The same things were measured in two ways. Each way mixes the same 12 hidden numbers, adds some noise and spreads widely along 7 directions of its own, which tell nothing about the thing.
Some things both ways: the first way, then the second way.
[ 1.06  3.63  0.06 -4.18  2.06  2.39  2.48 -0.28 -2.88 -1.70 -5.29 -1.66
 -2.83  1.56  1.09 -1.34 -1.83  0.88 -1.73]
[-2.39 -0.98 -4.47 -5.02 -2.19 -0.79  0.31 -0.83 -0.71 -2.20 -1.19 -1.27
 -0.55  0.98 -0.97  1.14 -1.03  0.07  0.52  4.04 -2.42  1.98]

[ 0.58 -2.99 -3.89  2.25  0.08  1.11  4.46 -0.56  0.79  2.09  4.75  0.37
 -0.78  3.94  2.04  0.62  0.04  1.64  1.13]
[ 3.32  1.07 -0.85  3.50  0.49 -1.21 -3.06  2.85 -0.01  0.98  2.62 -5.87
  2.87  1.78  1.16  2.12  1.30  1.08 -0.27 -1.55 -0.42  2.51]

[-1.80  4.97 -1.85 -3.27  2.06  2.81  2.45  2.87 -2.64 -2.57 -2.68 -1.90
  2.62  0.85 -1.10 -5.23  2.73 -0.14 -0.30]
[ 0.26  2.49 -1.29  3.13 -4.59 -2.84 -0.10  3.25  0.72  3.39 -0.63 -3.66
  3.54  3.45 -3.79  0.27 -0.98  3.30  2.50  2.28 -1.78 -0.79]

[ 1.52  4.27 -1.05 -6.84 -1.45  2.41  2.43 -3.44 -6.81 -3.10 -0.26 -2.31
 -0.02  3.44  4.85 -1.27  1.08 -3.33  2.62]
[ 0.66  0.78  0.62  3.11 -1.30  0.53  1.57  7.63 -1.44  0.71 -1.03  1.10
  1.01  3.33 -0.63  0.96  5.82  1.04  1.62 -2.96 -0.80  1.36]

[ 1.37 -1.22  1.32 -2.76  1.91 -1.30  0.32 -2.24 -0.28  1.31 -0.46  1.67
 -1.04  2.11 -0.97 -4.46 -1.47  3.67 -0.17]
[ 2.96  0.37 -0.14  2.60 -1.98 -0.94 -1.30 -1.92 -1.31 -2.02  4.16 -2.22
  1.27  1.52 -1.99  0.99  1.13  0.20  1.02 -2.54 -1.59  1.64]

[-0.57 -1.56 -0.45 -0.33  2.43  0.12  4.45 -1.37 -0.82 -0.44  1.65  0.19
  4.92  3.16  3.06 -0.88 -1.56 -1.34  6.85]
[-3.23  1.18  0.90  0.70  1.24  0.26  0.92 -0.49  1.31  0.79  1.03  0.16
 -0.77  3.30  3.05  2.35  0.82  4.68 -1.09  3.18 -1.13  3.41]

[-0.72  5.61 -0.48 -5.62 -2.34  4.30  1.80 -1.40 -4.63 -2.77 -5.39  0.90
 -3.19  2.49  3.18  1.55 -4.49 -0.66  4.15]
[-1.18 -1.06 -2.34 -3.47  1.22 -0.18 -2.17 -1.06  1.64  0.29 -0.24  1.61
  2.45 -0.88  0.14  1.03 -1.85 -1.94 -1.58  1.42  0.28  4.70]

[ 1.20  4.59  3.48 -0.66 -1.26  3.61 -2.70 -0.71 -1.35 -6.48 -1.91 -0.86
  1.68 -0.97 -0.05 -0.66 -3.44  0.41  1.42]
[-0.82 -0.83 -0.68 -4.16 -0.30  1.02 -1.13 -0.63  1.13 -1.37  2.28  1.19
  0.88  1.57  0.65  0.78 -1.19 -1.11 -0.65  3.17 -1.36  3.39]

[ 1.35  2.62 -2.01  0.82  2.41  3.00  0.50  1.23 -2.43 -0.73 -2.06  1.03
  1.29  0.00  0.31  0.57 -1.70  0.15  1.53]
[ 2.06  0.32  3.38 -2.49  1.61  1.21  3.14  1.45 -1.39 -1.60 -2.37  1.27
  0.23 -4.17  0.58 -1.32  0.27 -3.17 -3.22 -1.28  1.36 -2.29]

[ 3.02  0.67  3.28 -1.10 -2.06  2.51 -3.29 -0.92 -4.06 -5.80  1.29 -1.09
  1.96 -0.21 -0.37 -0.55  0.16  3.11  1.57]
[-0.06 -1.29  2.13  1.06  0.91 -0.57  0.72 -0.52  2.42 -1.91  3.70 -1.21
  1.61  1.27  3.42  0.42 -2.05  2.27 -3.06 -1.12  1.54  2.10]

[ 0.85 -2.72  0.22  1.71  0.44  3.14 -0.72 -3.18 -1.31  2.48  3.41  4.53
 -0.60 -0.82  1.39 -0.14 -1.99  1.10  2.98]
[ 0.94  0.83 -1.66  1.70 -1.91 -1.31 -1.75  1.39  1.09 -0.22  2.05 -1.16
  4.09  0.44  1.32 -0.53 -0.07  0.92  0.56  0.07 -2.68  4.40]

[-3.42  6.56 -1.98 -6.27  3.38 -0.22  3.00  2.59 -2.24  3.06 -1.47 -1.58
  1.16  1.82  2.81 -3.36 -1.64 -1.83  0.58]
[ 0.57  1.64  0.75  1.04 -2.40 -1.97  2.05  0.53  2.44  3.82  0.58 -1.48
  2.40  2.98 -1.46  2.66 -0.31  0.88 -2.69 -1.35  1.29 -1.05]

[ 0.94  2.76  0.69 -2.18 -4.24  2.66 -3.89  0.55 -1.88 -0.81  0.84  0.92
 -2.33 -2.16  0.84 -0.05 -0.67  3.05  0.22]
[-1.53 -0.16  5.52  2.04  1.12  1.65  3.90  1.71 -0.97 -1.90  1.66  1.45
 -1.17  3.61 -0.23  1.21  2.50  2.29 -0.86  0.50  1.29 -0.08]

[-1.53  1.41 -1.30 -1.70 -0.07  0.87  5.08  3.37 -1.40 -1.46  0.22  0.46
  1.38  2.71  0.79 -5.62  4.40  0.24  0.18]
[ 1.06  0.06  2.63  1.88  5.02  2.68  0.49  1.24  0.52 -2.23  0.92  3.31
 -0.68 -1.19  1.27 -0.75  3.79  2.05 -3.01  2.42 -0.09  2.42]

[ 0.31 -3.75  0.14  3.12  0.46  0.59 -1.76  0.19  5.73  0.99  0.67 -0.39
  0.31 -2.78 -3.29 -0.55 -0.68  0.83 -2.58]
[-0.72 -0.06 -2.01 -1.90 -0.85 -1.10  0.80 -4.10  1.94 -1.63  3.66  0.92
 -0.58  1.14 -1.74  0.68 -3.30  0.07 -1.62  0.54  0.40  1.67]

[-1.42 -1.10  2.32 -1.79  2.60 -0.78  0.44  2.40  0.99 -0.30 -2.50  1.55
 -1.20 -3.42 -2.44 -3.88  1.70  2.75 -2.36]
[ 5.49 -2.11  4.42  1.87  1.03  0.47  0.60  0.24  2.30  0.58  1.30 -0.99
  4.94 -2.86  1.32 -0.85 -1.06 -0.79 -4.63 -5.39  2.01 -0.91]

[-2.14  2.45 -3.00  2.78  3.01  3.71 -0.58  5.40  3.60  2.51  0.08 -2.35
  0.07 -2.56 -0.72  0.67  0.60 -1.79 -1.89]
[-0.28 -0.11 -0.62 -5.68 -1.59 -0.84  1.90  3.64 -0.77  0.85 -5.38 -2.19
  2.25 -1.49  1.34  0.29 -0.52 -1.69 -1.57  2.31 -1.60 -1.89]

[-0.50 -1.85  3.06 -0.66 -1.97  2.14 -1.64 -1.64 -0.54  0.30  0.37  2.43
 -3.80 -0.09 -1.14  0.08 -1.65  3.96 -0.51]
[-1.55  0.47  3.86 -2.10  0.58  0.79  4.84  4.40 -0.94  0.15 -2.19  1.21
 -0.82  2.58 -1.00  1.23  1.11 -1.83 -1.64  0.66  1.76  0.06]

[-0.05 -2.10  0.22  1.08  0.21  1.81 -1.13  1.71  5.29 -4.09 -1.49  0.69
 -3.33 -2.82 -4.50 -3.94  2.21 -0.18 -4.03]
[-3.45 -0.05  1.44  0.34 -0.55  4.54  5.04  3.10  0.53 -1.96 -3.19  2.05
  1.89 -0.56  1.04 -1.15  0.99 -1.11  0.24  0.81 -2.51  2.98]

[ 0.07 -2.91 -1.81 -2.63 -0.47  0.35  1.39  0.77  0.36 -1.30 -0.88  0.12
  1.51  1.93 -1.63 -1.96  1.34 -1.12  2.71]
[ 1.25  1.49  1.77  0.54  0.53 -1.75  3.11  2.85  0.05  3.41 -2.41 -2.36
  1.20 -2.35 -1.81 -0.20 -2.16 -1.05 -3.11 -2.20  4.66 -2.87]

[ 0.78 -2.24 -0.25  1.75  0.47  0.01 -1.55  2.24  2.13  2.03  3.86  0.26
 -0.21 -1.07  0.79  0.39  1.05 -0.73 -0.07]
[ 2.57  1.40  0.74 -0.15 -0.56 -0.51  1.51 -0.41  3.07  1.31  0.95 -1.05
  1.41 -0.78  0.85  0.27 -2.51 -2.11 -4.66 -3.01  2.66  1.35]

[-5.00  0.98 -1.73  0.24  0.94  4.09  2.46  0.25 -1.87  2.71  0.61 -0.23
 -0.63 -0.14 -0.19  2.55 -1.77  1.38 -1.68]
[-0.30 -3.06 -1.46 -4.42  1.37  0.49  0.72 -1.22 -2.05 -2.76 -6.13  2.42
 -2.01 -0.06 -3.06  0.72  3.02  1.62  1.93  1.98 -5.01 -2.67]

[ 0.44 -5.89  0.90  3.87  0.73  1.57 -0.85 -3.37  3.69  0.85  2.28  0.19
  1.98 -1.02 -0.42  2.07 -4.63 -1.70 -0.72]
[-4.51 -3.35  1.33 -6.28  2.25  1.33  6.22  0.67 -1.38 -3.95  0.19 -0.47
 -2.35  0.32  4.48  1.88  2.47  1.03 -4.01  1.90 -1.12 -2.55]

[-0.86  1.99 -0.26 -3.79  0.55  1.68  3.35  0.36 -3.45 -4.77 -4.62 -0.24
  0.08  2.53  0.31 -0.18 -1.01 -2.98  1.00]
[ 0.53 -2.34 -0.26  2.98  1.39  0.61 -0.16 -5.19  6.46 -0.65  5.09  2.09
  1.89  0.13 -0.67 -0.09 -4.16  1.38 -3.40 -3.08  2.58  4.56]

[ 2.09  2.68 -1.94 -2.17 -1.72  1.94 -0.06  0.80 -1.95 -3.42 -0.79 -1.67
  1.99 -1.14  0.43 -0.87  1.20  0.20  0.38]
[-0.43  0.38  1.25  2.25  1.43  0.83  1.82 -1.92  0.81 -1.69  2.91  2.54
 -2.07  0.67 -1.64 -0.27 -0.55  2.40 -1.26 -0.23  2.20  0.04]

[ 1.86 -4.97  3.08  0.48 -1.33  3.27  1.24 -5.23 -1.32 -5.21 -3.28  2.76
 -2.17  2.45 -2.83 -1.34 -2.36  2.57  0.85]
[ 0.49 -0.01 -2.83 -4.76  0.99 -0.48 -0.36  2.01 -1.29 -0.91 -3.39 -1.78
  2.79 -4.05  1.10 -0.46 -1.15 -4.02 -1.66  0.94 -1.02  1.70]

[ 0.75 -2.76  0.53 -4.14  1.14 -2.46 -0.69  1.23  0.36  4.95  5.46  2.95
 -0.39 -2.52  1.12 -6.53  3.67  3.65 -0.44]
[-2.40 -1.18  1.86  0.12 -0.46 -0.52  5.42  5.35 -4.31 -2.26 -1.22 -2.18
  0.37  0.31  2.27 -0.22  5.04  4.58  0.00  2.67 -3.00 -2.29]

[ 2.46 -0.07  1.45 -2.73 -2.20  1.55 -1.26  0.07 -0.74 -3.34  0.13 -0.59
 -2.13 -0.20 -0.72 -2.54  2.52  3.45  1.05]
[ 1.92 -1.07 -2.42 -1.44 -1.89 -1.44 -3.31  0.39 -1.86 -1.61 -0.50 -2.77
  1.85 -0.02 -2.53 -0.35 -1.56  0.53  2.70  1.48 -2.19  1.37]

[ 0.40  0.11  0.77  0.47  6.09  2.88  0.72  1.33 -2.27  0.98 -1.77 -2.04
  0.10  0.88 -2.95 -2.33  0.52  1.98 -4.06]
[-1.42 -0.01 -0.60  1.10 -2.26 -1.01  1.70  0.94  0.84 -2.52 -1.17 -1.97
  1.38  1.42  3.14  0.10  0.03  2.61 -0.17 -0.09 -2.99  2.32]

[-1.67  1.55  0.82 -1.11  2.10  2.25  2.06  3.55 -0.28 -1.80 -2.59 -2.69
  0.66  0.28 -2.15 -1.60  3.75  1.01  0.55]
[-2.13 -3.45  1.12 -2.10  2.01 -0.63  1.07 -0.21  1.19 -2.64 -2.34  2.44
  1.88 -0.52  2.48 -0.52 -1.93  3.24 -2.10  0.72 -0.13  1.79]

[ 2.22  4.76 -0.77 -5.57 -0.12  0.96  1.08  3.06  0.57 -5.65 -3.84 -4.56
 -1.63  1.10  0.33 -5.21  4.15 -2.13  0.33]
[-6.33 -3.28  1.02 -3.76 -1.78  0.33  6.02  2.67  0.12 -2.69 -1.19 -1.96
  1.14  2.15  1.61  0.54 -2.64  2.45 -1.72  3.90  1.12 -1.49]

Other things, the second way, with their names:
(208): [ 1.82  1.16  0.62  0.88 -1.82 -1.35 -0.38 -0.70  0.35 -1.32  1.39  1.23
 -0.88  3.60 -3.95  0.45 -0.49  0.53  1.01 -0.23 -0.20 -0.07]
(220): [ 0.36 -5.66  0.46 -5.09 -0.25 -1.04 -0.19  2.51 -1.10 -2.27 -0.70 -2.03
  3.17  0.54 -1.90  0.95  0.43  0.31 -0.28  1.10 -0.20 -4.70]
(350): [-1.79  1.97  1.98  1.73 -3.67 -0.69  3.70  2.35 -0.74 -0.55 -1.45  2.64
  1.14  3.66 -4.71 -0.38 -0.04  0.61  2.01  1.24 -0.66 -0.52]
(41): [ 1.71 -0.97 -1.56  2.66 -1.87 -1.05 -1.35 -1.13  0.32 -1.60  2.05 -1.28
  1.45 -0.22 -2.00 -0.86 -1.55  1.65  2.07 -2.11 -0.69  1.12]
(279): [-0.58  2.27 -0.95 -2.08  0.21 -0.86 -1.67  2.97 -1.98  0.43 -2.61  1.59
  1.08  1.82 -1.15  2.24  1.51 -2.78  0.68  0.97 -0.26  3.68]
(90): [-0.23 -5.90  1.57 -1.34  0.68  0.36  2.24 -2.54  1.72 -4.51  4.95 -1.60
  0.29 -0.05  3.63  0.65 -0.93  2.99 -3.18 -3.06  1.34 -0.39]
(329): [-0.42 -1.16 -2.06 -3.75 -0.09  0.73  2.42  3.28 -2.89 -1.86 -5.92  3.12
  1.17 -2.01 -0.34 -0.33  3.84 -2.49 -0.26 -0.48 -3.39  3.82]
(235): [ 4.33  0.68 -2.09  2.52  0.29  2.46 -5.12 -6.33  3.69 -1.97  6.03  1.25
  0.64 -0.92 -1.88 -0.35 -3.02 -1.41  0.08 -2.05 -0.71  4.91]
(284): [ 0.66 -3.43 -1.46 -3.25 -0.52  0.09 -0.17 -0.18 -1.58 -4.96 -0.59 -1.55
 -0.74 -0.87 -1.48 -0.65 -0.45 -0.31  1.51  0.25 -2.12 -0.81]
(74): [-0.10 -1.36  1.16  0.00 -1.30 -1.85  0.97  1.25 -2.00 -2.32  0.36 -0.32
  1.31  2.50 -3.43 -0.18  1.34  2.51  2.32  2.27 -3.09 -2.50]
(293): [ 3.90 -1.06  1.84  0.98  1.86 -0.41  2.01  1.64  0.28 -1.26 -2.33 -0.54
  0.65 -4.66  1.46 -2.40  0.75  0.48 -3.50 -3.37  1.04 -1.39]
(359): [ 0.59  2.24 -5.77 -0.19 -0.44 -2.58 -3.59  0.04 -1.93  0.22 -1.98 -0.07
  1.25  0.41 -3.19  1.57 -0.50 -0.64  2.68 -0.85 -2.31  4.23]
(130): [-0.32  0.58 -0.35 -2.14  1.32  1.28  0.25  0.95 -0.78 -0.20 -0.81  2.40
 -1.96 -1.08 -0.85 -0.82  0.74  0.09  0.40  2.56 -0.93  1.06]
(421): [-0.32  0.68  1.18 -1.67 -1.05 -0.65  1.25 -0.47  3.82  2.46  2.44 -0.93
  0.32  3.27 -1.39  0.81 -3.20  0.67 -1.65  2.29  0.61  1.19]
(330): [-2.20 -0.06  4.78  1.28 -0.68  0.89  4.45  3.24 -2.26 -0.96  0.74 -1.16
  0.28  3.54 -0.09  1.38  2.30  2.37  0.22  1.89 -0.07 -1.17]
(306): [-2.55  1.15 -2.72 -1.40  3.35  1.92  2.73 -1.33  0.87 -1.04  0.77  3.47
 -2.61 -1.22 -0.65 -0.87  0.26 -0.32 -1.66  3.21 -1.06  5.79]
(107): [ 0.52  2.74  1.11  0.18 -1.97  1.20  2.29  3.53  1.76  4.57 -1.85  1.39
  3.18  0.43 -3.53 -0.44 -1.13 -2.75 -0.50 -0.33  0.78  0.65]
(300): [ 1.19  0.66 -0.66  0.57 -1.66 -2.16  3.50 -1.43  1.22  1.36  2.50 -0.99
  2.36  0.52 -1.55  0.94 -0.55  0.46 -3.30 -2.81  0.46 -1.69]
(227): [-1.55  2.78  0.77 -1.77  1.35 -1.14  2.60  0.62 -1.16  0.16  0.16  0.45
  1.91 -1.74  4.12  0.50 -0.30 -1.87 -3.21 -0.33 -0.08  3.32]
(344): [-2.04  1.39 -1.99 -2.74 -1.02  0.01  1.54  0.82  3.03  3.04 -2.24  1.49
 -1.55  1.20 -3.81 -0.25 -4.84 -0.87 -0.52  2.32  2.98  0.86]
(59): [ 1.01  0.13 -0.14 -4.53 -4.52 -4.43  4.32  2.99 -1.39  2.64 -4.57 -6.81
  0.66  0.07 -5.24 -0.17 -3.76 -1.03 -0.22  1.76  1.39 -8.36]
(318): [-0.42 -1.21  0.84 -3.23  0.04  1.10  2.17 -2.61  0.41 -2.43 -1.26  2.93
 -2.17  1.03 -0.95  0.39  0.64 -0.03 -0.50  0.85 -2.31  0.64]
(199): [-1.83 -2.20 -1.31  3.24 -1.41  1.51 -0.64 -0.34  1.60 -3.66  3.96  0.52
  3.81  1.40  0.93 -0.24  0.94  3.79  0.76  1.08 -2.37  3.21]
(325): [ 3.95 -0.97  1.62 -0.29  4.13 -0.88  0.71 -0.91 -0.86 -2.70 -3.76 -0.81
  2.35 -5.85  2.50  0.14  0.28 -2.54 -5.45 -5.39  1.73  0.27]
(374): [ 0.81 -1.59 -0.15 -2.34  0.84 -2.23 -0.42  2.34 -0.80 -1.04  0.75 -0.81
  0.33  1.04 -0.55  0.80  0.46 -0.73 -0.47 -0.96  0.07  0.70]
(400): [ 1.60 -1.92 -1.11 -2.67  1.77  1.51 -0.74  1.34  0.28 -1.63 -0.98  3.81
 -4.03  0.23 -3.44 -0.97  2.50 -0.16  1.53  0.90 -1.56  0.78]
(42): [ 3.05  0.93  5.65  3.72  2.60  2.32  0.72  9.19 -2.95  1.86 -4.15 -2.09
  3.26 -0.77  3.52  0.67  6.32  0.61 -0.91 -2.62  0.05  0.31]
(76): [ 4.87  3.36  1.68  1.88 -1.09 -2.25  1.90  2.83  1.65  5.46  1.47 -2.85
  0.12  1.38 -4.30  1.05 -0.26 -1.47 -2.83 -2.75  3.78 -3.51]
(275): [-1.28 -1.85 -1.06 -5.27 -0.35 -0.61  3.61 -2.79 -1.09 -4.17 -2.14 -0.56
  0.91 -1.38  3.55  0.90 -1.00  0.52 -3.98  1.02 -2.84  0.43]
(4): [-0.83  4.50  0.91 -2.08  1.48  1.46  4.33  4.36 -1.11  6.11 -4.82 -0.36
 -1.35  0.10  0.53  2.01  2.16 -3.67 -2.34  0.17  0.24  4.56]
(244): [ 1.90 -1.40  0.43  3.09  1.39  0.56 -0.14  1.04 -0.94 -2.42  2.85 -0.10
  2.82 -2.64  1.16 -0.85  2.09  0.46 -0.38 -4.28 -0.43  1.73]
(246): [-0.47 -2.09 -2.31 -2.65 -1.96 -1.49 -1.03  0.98 -2.03 -2.49  3.00 -3.36
  0.75  2.72 -0.63  1.73 -0.02  1.98  0.97  1.82 -0.54  0.10]
(60): [ 0.87  0.82  1.78  2.12 -1.17 -0.82  0.87  0.14  3.44  0.04  2.05  0.71
  2.72  0.22  0.17 -1.20 -3.71 -0.74 -2.08 -2.41  2.35  2.41]
(231): [-0.51 -4.83  0.14 -1.77  0.32  0.44  2.57 -5.04 -0.52 -7.54  5.01 -0.07
 -2.09 -1.61 -3.46 -2.21 -3.37  0.36 -0.41  0.34  1.82 -1.56]

Some of these things the first way, each followed by its name:
[-0.76 -0.62 -3.33  1.00 -1.73  3.94  3.22  0.58 -0.83 -3.79 -2.25 -1.68
  0.74  2.38  0.71  0.92  1.90 -3.37  2.91]
(42)
[-0.75  2.21 -3.40 -0.67  1.00  3.08  3.05 -0.66 -1.20  1.34 -2.52 -1.81
 -2.63  1.69 -1.66  2.16 -1.61  4.40 -1.91]
(359)
[-0.59 -3.36 -3.82  0.33 -0.80  0.65  3.85  0.79 -1.28  5.03  1.05  1.85
 -4.24  4.35  1.49  2.34  1.21  1.64  1.65]
(325)
[ 4.13  0.14  3.67 -0.91 -1.26  3.92 -3.16 -3.00 -4.84 -6.55 -0.30 -0.32
 -0.24 -0.25 -1.40  0.97 -2.01  2.69 -0.94]
(284)
[-1.87 -1.30 -3.20  0.83 -5.09  3.88  0.26 -2.24  0.19  1.66  2.86  1.55
 -1.72  0.48 -0.24 -1.83  2.60  2.39  1.28]
(74)
[-0.17 -0.60 -3.44 -1.56  0.20  3.26  4.55 -1.45 -0.82  1.18  0.74  0.65
 -2.92  1.26  2.99  1.23 -0.03 -0.65  2.71]
(344)
[-0.53  1.18 -2.70  3.36  1.29  2.80  0.23  1.24  1.13  6.07  4.57  0.03
 -0.70  0.30  0.72  0.79  0.62  1.75 -0.25]
(208)
[-0.88  3.63  2.62 -6.20 -0.29  1.25 -2.26  2.31 -4.63  0.17  6.06 -0.73
 -0.05 -1.24  1.74 -2.57  1.88  3.58 -2.54]
(400)
[-2.16  2.36  0.53 -5.18 -1.50  1.08  0.20 -0.80 -0.54 -1.29 -0.96  3.81
 -3.29 -3.12  0.40 -4.26 -0.61  2.74  0.36]
(107)
[ 3.68 -4.76 -0.66 -1.55 -2.23 -0.14 -1.47 -0.58  3.05 -0.01  0.37  1.75
 -4.39  0.00 -2.53 -3.72  2.82  2.24 -2.15]
(231)
[-2.54  0.55 -1.34  0.38 -1.37  3.23  1.03  0.69  1.39 -5.66 -3.78 -3.21
  1.94  0.65 -2.10 -0.89  0.62 -1.31 -0.14]
(421)
[-0.14 -4.21 -3.01  0.32 -2.32  2.89  0.33 -1.73 -0.65  1.98  2.54  1.75
 -1.26  0.61  0.41  1.09  0.27  1.03  1.77]
(59)
[-0.34  2.25  4.24 -2.60 -0.56  1.66 -5.08  1.86 -1.86  0.02  3.35 -0.96
 -0.17 -0.92 -2.33 -0.56 -0.97  5.58 -3.02]
(374)
[ 2.78 -1.76 -0.65  0.73 -1.19  4.14 -2.83 -2.13 -1.59 -1.13 -0.02  1.33
 -0.89 -2.73 -0.94  2.35 -1.84  0.49  0.01]
(41)
[-2.86 -1.82  1.94 -4.20  1.20 -2.36 -0.83  2.82  1.74 -4.05 -4.14 -0.45
  0.83 -0.27 -2.89 -0.55 -2.93  0.78 -1.10]
(4)
[ 3.59  1.52  3.47 -8.04  2.62 -2.03  0.77 -1.51 -5.10 -2.15  0.19 -1.20
  0.31  1.42  3.57 -3.06 -0.34  0.97  1.62]
(90)
[-0.20  0.47  3.72  0.96  1.92  1.96 -0.30 -1.12  0.86  2.12  1.89  1.65
 -0.19  2.73 -0.78 -0.58 -4.17  1.53  3.00]
(279)
